There are 5 ways to turn a row about zero (a turn may also mirror it). The second row of each pair is the first, turned, with some noise. The first 50 pairs use one turn. New pairs use 2 turns, one after the other, and a turn may come again.
(in the rows, 128 means zero)
Some pairs, each with its turns in order after it:
[160 105 154 151 144 159  98  91 145]
[106 161 114 109 106  79 126 150  97] | k713

[148 158 139 166 102 176 164  97 155]
[ 67 112 132 107 125  80 159 120 153] | k713

[125 126 128 134 114 102 148 175 155]
[116 149  95 117 114 161 162 115 115] | k366

[114 123  83  99 169  87 153 157 103]
[156 143 141 173 119 188 106 122 162] | k713

[147 101 114 107 103 126  97  78 130]
[139 103 111  95 122 148 146 135  74] | k280

[108 101 105 136 140 105 137 147 124]
[131 149 163 145 129 142 119 103 138] | k807

[179  88 138  92  77 165 156  89 110]
[157  69  99  92 131 165 158 189 131] | k280

[104 114 146 137  78  89 144 177  90]
[130 105  81  64 116 173 140 136 136] | k366

[112 157 131 163 159  86 156  98 172]
[137 166 131 133 148 153  55  94 124] | k280

[105 133 161 140 100  99 172 117  77]
[176 114 146 125  87 123  79 130  94] | k193

[148  83 104 170 103  85  81 136  92]
[110 203 164 145 124 101  87 161 129] | k807

[167 110 177  93 134 108  97  80 106]
[204  94 142 158 112 113 125 161 145] | k366

[125 160 105 167 118 129 124 166 128]
[161  97 136 129 143 111 143 128 167] | k193

[103  81  91 153 105 135 153 158 100]
[160 165 168 139 148  98 123  98 161] | k807

[ 83 114 102 104 152 155 136 171  83]
[126  95 184 168 109 105 163 114 156] | k280

[131 166 107 154  94 147  82  94  86]
[107 104 140 122 191 114 103 179 155] | k366

[115 125  79 143 130 156  98 141 113]
[150 138 152 174 143 105 150 146 124] | k807

[ 89 127 102 154  86 150  86 162  78]
[106 102 114  72 196 145 107 117 157] | k366

[144 141 117 160 176  82 161 136 144]
[126 155 137 181 137 108  96 130 175] | k713

[116 138 141  78  78 145  79 144 168]
[171 135  89 123 188 103 168 121 106] | k366

[ 94 149 132 167  94  84 150 148 157]
[125 154 112 130 147 178 114 129 191] | k807

[ 90 126 140 151  88 169  87 142  78]
[132 147 135 111  91 123 207 108 156] | k280

[112 136  98 118 163 168 144  77 107]
[108 125 159 138 126  74  73 124 121] | k366

[ 77 120 114  93  98 103 125  89 109]
[161 101 114 125 137 168 171 169 133] | k713

[160 150 164 138 102 134 144 157  79]
[129  93 153 129  86  77 100 136 132] | k193

[164 130  87 146  89  79 161 126 148]
[141 136 182 173 148 105 173 114 147] | k713

[ 85 128 163 144 150  92  91 164 131]
[171 116 110 120 166 124  67 142 122] | k713

[ 87 153 145 145 169 124 133 120 136]
[ 94  99 155 128 109 102 152 112 119] | k366

[147 163 123 110 134 150  81 154 109]
[109 119 126 159 147  75 143 154 144] | k193

[ 77 109 169 125 177 138 178 134 134]
[142 150 167 108 135 131 125  62  77] | k193

[147 118  96 123 125 159 113  96 133]
[147 123 149 110 147 141 150 149  94] | k280

[153 104 120 106 140 158 103 137 166]
[122 182 122  98 125 129 133 105 104] | k713

[112 117 119 150 179  94 172 110  86]
[158 110  98 140 128 139  90  69  92] | k193

[113 105  78 148 138 174 125 158  90]
[162 148 159 171 140  79 151 108 134] | k807

[165 135 140  82 126  91 130 141 154]
[104 125 112 103 152 162  98 115  86] | k807

[ 87  77 173 135 123  80 142  88 151]
[105 114 176  84  94 161  90 129 171] | k807

[142 153  78 133 110 124 168 115 174]
[156 154  94  88 118 143 140 121 183] | k193

[135 100  98 138 134 173  83 161 120]
[144 151 161  77  94 133 106 107 103] | k713

[170 108 108 158 160 140 175 133 150]
[111 183 158 150  90 156 110 116 131] | k366

[169  78 152 145 174 150 108 119 133]
[156 140 148 101  93  95 102 179 106] | k280

[176 173  78  95 136 151 104 112 145]
[118 170 108 191 165  86 116 144 149] | k366

[156 138 109 163  82 150 155 170 151]
[100 117 187 115 145 103 137  79 138] | k713

[138  79  87 117 115 137 102  80 136]
[141 133 191 102 136 114 137 168 100] | k807

[ 94 135 111 157 138 170 116  91 106]
[162 115 144 147  96 102 168 156 152] | k807

[168 122 132 109  82  90 129 107 163]
[102 112  68 111 142 156 110 149  97] | k280

[169 102 108 136 132 127  77  92 115]
[ 87 107  87 171 120 154 136 151 130] | k193

[111  85  88  86 119 116  77 132 132]
[101 126  99 116 183 150 137 176 103] | k193

[111 168 103 131 102 129 115 136 111]
[108 138 127 127 154 129 164  94 137] | k280

[119  89 111  91  96  84 100 100  92]
[120 119  95 131 140 159  92 187  85] | k193

[ 99 106 106 136 148 162 113 161  79]
[126 121 187 132  99 101 169 124 151] | k280

New pairs, each followed by its turns in order:
[136  82 120  83  77 144 127 130 160]
[124 108 111 108 149 195 116  84 130] | k193 k713

[116  81 122 140 170 122  93 108 156]
[154 132 122 140 112 117 178  86  93] | k193 k193

[150 171 123  98 106 152 150 134  90]
[146 134 116 105  91 176 153 140  99] | k713 k193

[169 123 104 169 169 127 138  90 157]
[ 88 115  99 126 128 139 195 159 110] | k713 k366

[113 133 175  97  81 152 144 121 157]
[ 73 136 106 103 175 154 136 132 110] | k807 k193

[178 103 122 134 144  83 146  81 136]
[101 178 124  92 111 123 169 156 157] | k366 k280

[140 170  91 135 173 127 158 150  79]
[158 139 103 148  90 109  68 114  94] | k280 k280

[129 171 174  87 147 168 126 100 137]
[129 144 190 131 119 179 148 148  98] | k807 k713

[154  86 160 127  85  83 117 109 124]
[114 158 150 150 179  98 122 177 118] | k807 k193

[ 85 177 104  85 129 101 149  79 148]
[132 133  84 163 134  74 128 130 193] | k193 k193

[141 145  91 115  86 130 144 127  86]
[107 124  91 154 165 122 145  87 139] | k366 k366

[ 90 105 116 112 167 150 172  98 159]
[172  98  99 126 109 162 116 179 144] | k807 k280

[108 172 167 170  92  81 128 120 127]
[151 150 144  64 141 122 148  76 156] | k807 k713

[109  80 112  85  95 116 175 118 136]
[145 156 165  86 159 158  94  92 118] | k280 k366

[157 108  95  82 165  77  91  83 114]
[179  64 115 126 112 145  67 127 155] | k280 k366

[131 126 151 172 127  86 129  78 108]
[129 151  82 102 171 111 161 143 113] | k807 k366

[163 147 126 110  81 170 172 160 112]
[100 170 127 133 102 142 147  61 108] | k280 k366

[162 120 138 103  88 173 152 129 138]
[118 102 131  89 100  94  96 132  99] | k713 k366

[104 169 160 169  91  87 116 140 130]
[ 78 103 114 130 151 177  95  97 126] | k713 k193

[144 112  89 174 142 115 144 104 105]
[113 148 113 112 115 102 163 177 134] | k807 k366

[ 92 123 153  95 147 118 100 175 138]
[131 118 136 152 115 100 156 147  71] | k713 k807

[132  97 108  88 179  88  92 175 140]
[150 107 159 201 102 130 148 117  76] | k807 k193

[ 98 154 132 131 104 173 145  80 116]
[146  79  89 130 103 126 154 109 157] | k366 k366

[ 83 177 108 143 166  98 161 179 114]
[ 90 169 193 139 166 132 107 166 108] | k807 k366

[151 176  97 147 131  92 165  99  84]
[142 107 165 103 102 194 138 124 164] | k713 k193

[134  92  84 101 166 117 141  99 139]
[161 105 147 109  96  80 134 155 113] | k366 k713

[167 169  81 163 100 152 153 151 176]
[142 118 185 163 189 116  79 131 151] | k807 k280

[177  82 143 155  89  81 170 126 102]
[146  78 180 152 196 123 102 140 121] | k280 k807

[153  86  81 170 109 168 109  82 156]
[177 175 138 109 118  53 140 114 140] | k366 k280

[166  98 114 126 112 156 107 172 179]
[183 103  92 119 155 104 115  80 139] | k713 k280

[149 144 153  77 135 159 139 127 107]
[ 96 174 153 118 140 138 136  96 112] | k280 k807

[146 100 108 128  90 163  89 114  83]
[113 142  97  76 117 173 101 100 137] | k193 k366

[162  83 155 109 137 111 167 159  78]
[160 182 105 143 185 126 135 156 109] | k366 k366

[140 100 117 178  92 111  95  95 132]
[ 95 103  87 125 114  99  92 130 164] | k713 k280

[ 82 173 147  96 150  98 171  80 119]
[148 175 155 128 144 133  49 119 154] | k366 k807

[135 101  79 142 129 105 147  98 165]
[112 120 146 158 127  93 163 136  81] | k280 k193

[134 155 158 158  94 106 143 150 125]
[ 83 129 169 131 117 147 120 152 152] | k193 k193

[145  78 155 164 130 122 173 152 116]
[126  69 158  92 135 132 159 104 146] | k713 k366

[117 172 149 149 140  98 170 154 136]
[134 165 155 124  98 139  95 125  81] | k713 k280

[143 145 109 132 155 113 169 100  82]
[116  97 135 149 101 115 184  99 127] | k807 k713

[ 96 112  83 138 170 124 113 166  97]
[108  95 133 140 125  55 119 154 133] | k807 k713

[ 98  79 101 133  85  87 138 115 171]
[133  74 111 146 161  82 156 109  92] | k193 k807

[163  99 151  98 105 176 175 133 140]
[186 152 137 134 127 115 141 113  61] | k713 k193

[ 83 117 131 145 163 100 116  94 151]
[109 113 130 114 174 100 131 120 181] | k713 k193

[148  82 132  81 120  99 112 171  88]
[140 182 130 181 169 139  95 135 114] | k366 k366

[123 124 145 111 163 172 172 112  93]
[166  99  93 140 143 132 168 165 110] | k366 k366

[147  79 147 177 112 159 110  83 156]
[109 112  86 203 109 131 102 112 148] | k807 k280

[140 134 114 115  93 159 151 163 154]
[123 177 111 154 108 140 108 144 155] | k807 k713

[154 122 136 120 158 123 124  96 111]
[ 88 146 124 121 139 116 117 145 147] | k366 k807

[179 152 119 112 112 178 119 151 150]
[139 130 135 140 200 151 144 127 161] | k193 k713

[162 146 149 114  89 117 120  87  97]
[113 107 188 159 127 144 133 156 129] | k713 k713

[ 81  92 168 165 164 169 101 111 117]
[121 144  60  72 157 117 103 157 123] | k280 k807

[131  92 107 141  91 118 175 135  97]
[152  95 124 161 168  98 119 157 100] | k366 k807

[126 105 167 135 162 120  84 110  93]
[ 95 138  94 120  86 150 159  96 137] | k807 k280

[137 127 152 113 173  84 128 114  89]
[156 149 125 119 153 186 128 135  97] | k366 k366

[110 109 137 128 154 171 135 119 140]
[109 108 150 131  95 112 118 128 157] | k280 k193

[106  95 171  87  92 133 104 162 137]
[102 165 125 176  83 148 165 115 121] | k366 k713

